The same things were measured in two ways. Each way mixes the same 3 hidden numbers, adds some noise and spreads widely along 2 directions of its own, which tell nothing about the thing.
(in the rows, 128 means zero)
Some things both ways: the first way, then the second way.
[142  82 153  97 145  85 134 116 114 141  78 161 127 168 128  72]
[ 94 149 117 136  93 132 139 139 134 115 108 135 163  96 122 116  91]

[120  70 158  85 148  80 159  72  59 129  85 149 125 165 139  84]
[103 131 145  65  57  87 158 113 123 153 103 158 166 111 135 109 102]

[145 105 152 106 172 123 105 124 108  75 127 152 124 126  88  45]
[131 145  94 112 121 126 109 139 131 116 113 153 150 121  97 139 148]

[120  87 163  95 157  96 135  84  71  89 111 136 127 137 112  54]
[112 132 153  69  89 100 126 130 114 159  97 138 130 109 104 133 142]

[129  69 124 103 130  81 115 136 122 132  78 159 136 151  79 120]
[112 137 101 129  90 122 128 148 148 120 131 149 167 116 105 138 132]

[112 103 135 122 184  94 125 105  62  81 128 161 123 118  77 112]
[142 115 109  86 106  88 132 141 118 158 129 190 167 155 105 142 162]

[155  73 172  90 137  72 127 127 140 158  60 173 116 184 148  49]
[ 57 143 149 163 106 151 143 128 120 141 115  91 161  80 133 121  78]

[141  91 184 120 210  41 149 133 102 147  96 223  98 166 170  63]
[ 75 115 171 163 121 137 164 150  82 200 158 120 200 130 173 134  96]

[128  99 137 120 204  86 121 141  84  95 120 190 113 128  91 108]
[133 110  94 123 128 117 145 156 112 150 156 195 212 166 134 133 125]

[162  87 123  98 138 100 104 161 163 157  63 184 119 170 104 106]
[ 78 139 112 180 125 157 116 152 136 128 135 111 165  95 121 148 116]

[132  76 159 108 138  79  76 162 143 110 106 161 137 128  68  68]
[115 141  95 147 141 144  93 151 128 119 131 129 146 115  99 158 147]

Other things, the second way, with their names:
(112): [103 137 109 124  76 108 116 137 153 114 121 132 154  97  91 129 136]
(273): [120 135  96  97  83 100 119 138 148 121 132 175 151 118  89 139 149]
(378): [110 143  77 144 142 149 104 146 138 106 121 142 156 116  97 142 134]
(260): [163 122  67  99 117 108 116 157 127 116 126 184 171 159  93 147 161]
(58): [134 159  88 124 159 141  85 147 128  94 104 123 121 107  86 140 141]
(160): [144 130 119  51  70  73 110 125 141 145 110 165 132 135  84 138 168]
(369): [138 151  79 154 195 169  96 163 105 119 134 137 164 152 121 154 144]
(355): [125 147  72 139 128 133  99 145 154 102 122 143 154 104  83 140 143]
(251): [127 143 101 110 119 125 110 137 141  94 103 140 143 108  93 143 142]
(407): [137 145  87 113 122 119  99 141 132 113 113 159 138 119  83 146 156]
(101): [115 159 100 138 154 151  88 137 117 111 107 112 129 101 106 134 138]
(399): [127 168  88 117 131 134  91 141 146  77  83 130 113  86  73 136 128]
(280): [124 130 122 110 106 114 128 133 114 158 125 148 157 131 104 147 158]
(424): [168 150  61  95 132 116 102 142 154  82  92 172 136 132  76 130 145]
(74): [161 121  54 156 181 158  96 176 121 121 165 178 183 168 103 169 185]
(387): [ 92 127 154 126 151 143 138 144  89 173 141 128 161 127 143 141 126]
(163): [104 149 137  86  80  95 102 106 138 121  73 100  92  68  77 122 137]
(443): [124 146 154  72 108 109 130 135 104 158  96 130 132 118 122 124 126]
(473): [122 143  98 151 146 156 108 158 131 115 125 140 168 132 109 151 138]
(460): [130 142 119 100 126 123 107 143  99 144 116 139 131 128  97 141 160]
(362): [123 167 107  86 125 128 113 133 149  79  70 141 118  89  83 119 113]
(110): [136 135 101 104 136 124 137 140 126 126 112 168 174 135 117 125 110]
(167): [102 144 107 154 131 151  99 148 133 132 126 111 155 100 104 148 141]
(470): [112 152 118 131 176 158 110 150  94 127 115 115 144 116 127 134 118]
(321): [ 99 116 137 109  65  98 155 138 126 172 137 157 184 116 121 134 117]
(450): [112 132  87 116  92 111 120 140 146 127 132 158 161 121  95 136 133]
(91): [107 140 124 123 124 151 118 139 107 130 121 115 142 109 123 140 116]
(31): [138 140 116 105 146 132 130 149 105 130 109 159 162 130 124 132 118]
(10): [141 147  98 127 163 143 108 160 104 111 118 148 145 124 110 137 136]
(217): [103 148  67 177 140 167  91 157 149  91 130 128 167 106 108 148 136]
(388): [ 83 153 136 131 146 167 141 144 105 131  98 107 156  92 150 123  72]
(3): [135 156 113  90 158 143 102 149 107 119  87 128 120 107  99 128 133]
(491): [119 147 125 113 145 139 119 144 106 127 101 131 147 117 127 130 114]
(129): [113 125 134 134 133 140 130 156  91 163 135 133 173 135 133 143 132]
(35): [104 164 129 126 154 160 137 134 123  87  83 101 146  82 127  99  59]
(301): [125 119 101 118  81 100 128 143 139 145 147 172 170 127 110 152 161]
(338): [111 131 108 142 124 139  95 147 124 135 150 121 137 119  99 162 163]
(162): [ 92 141 148  89  41  91 129 112 145 151 102 138 132  81  95 135 126]
(239): [121 147  89 111 124 123 123 138 138 118 120 162 154 128 108 130 124]
(148): [116 143 100 139 157 147 106 154 106 122 111 121 154 130 110 130 135]

Some of these things the first way, each followed by its name:
[118  92 129 115 159  93  95 146 104  85 121 162 135 114  52 116] -> (260)
[109  52 136  76  96  79 150  75  80 148  48 117 141 167 109 116] -> (162)
[133  59 117  72  71 119 111  94 124 141  56 104 147 162  83 103] -> (163)
[140  88 104  98 124 128 101 129 134 108  89 148 132 146  74  98] -> (251)
[109  70 197 102 177  40 164  77  38 105 105 161 131 139 138  55] -> (321)
[138  88 126 101 148 106 136 109 101 123  86 161 122 155 111 101] -> (443)
[145  88 148  98 117 128  81 125 140  95  95 125 144 134  75  37] -> (399)
[168 115 113 102 142 160  73 155 162  89 101 153 126 147  61  64] -> (58)
[146 116 120 130 195 113  57 197 148  61 147 194 117  99  35  98] -> (74)
[160  75 172  89 141  65 104 159 163 163  57 186 116 181 136  58] -> (388)
[145 114 110 117 175 124 126 129 104 102  95 177 108 150 102 105] -> (110)
[171 103 104 109 138 124  74 182 180 126  78 180 119 152  72  99] -> (217)
[146  86 164 106 154  84 106 140 134 117 105 166 122 147 107  50] -> (491)
[175 114  92 117 161 124  53 221 193 127  85 208 115 135  46 128] -> (369)
[161  97 151 104 148  95  78 176 169 125  92 181 123 153  84  70] -> (470)
[121  90 152 110 159 103 119  89  74  76 120 133 134 125  87  79] -> (273)
[132  75 137 103 134  89  80 160 145 123  97 159 138 136  62  96] -> (338)
[120  85 122 104 168 101 132 106  69  98 101 162 127 139  90 114] -> (301)
[162 119 123 123 176 138 102 154 141  96 105 186 111 142  92  78] -> (473)
[132  88 115 110 151 109 106 136 121 118  81 160 136 141  78 107] -> (239)
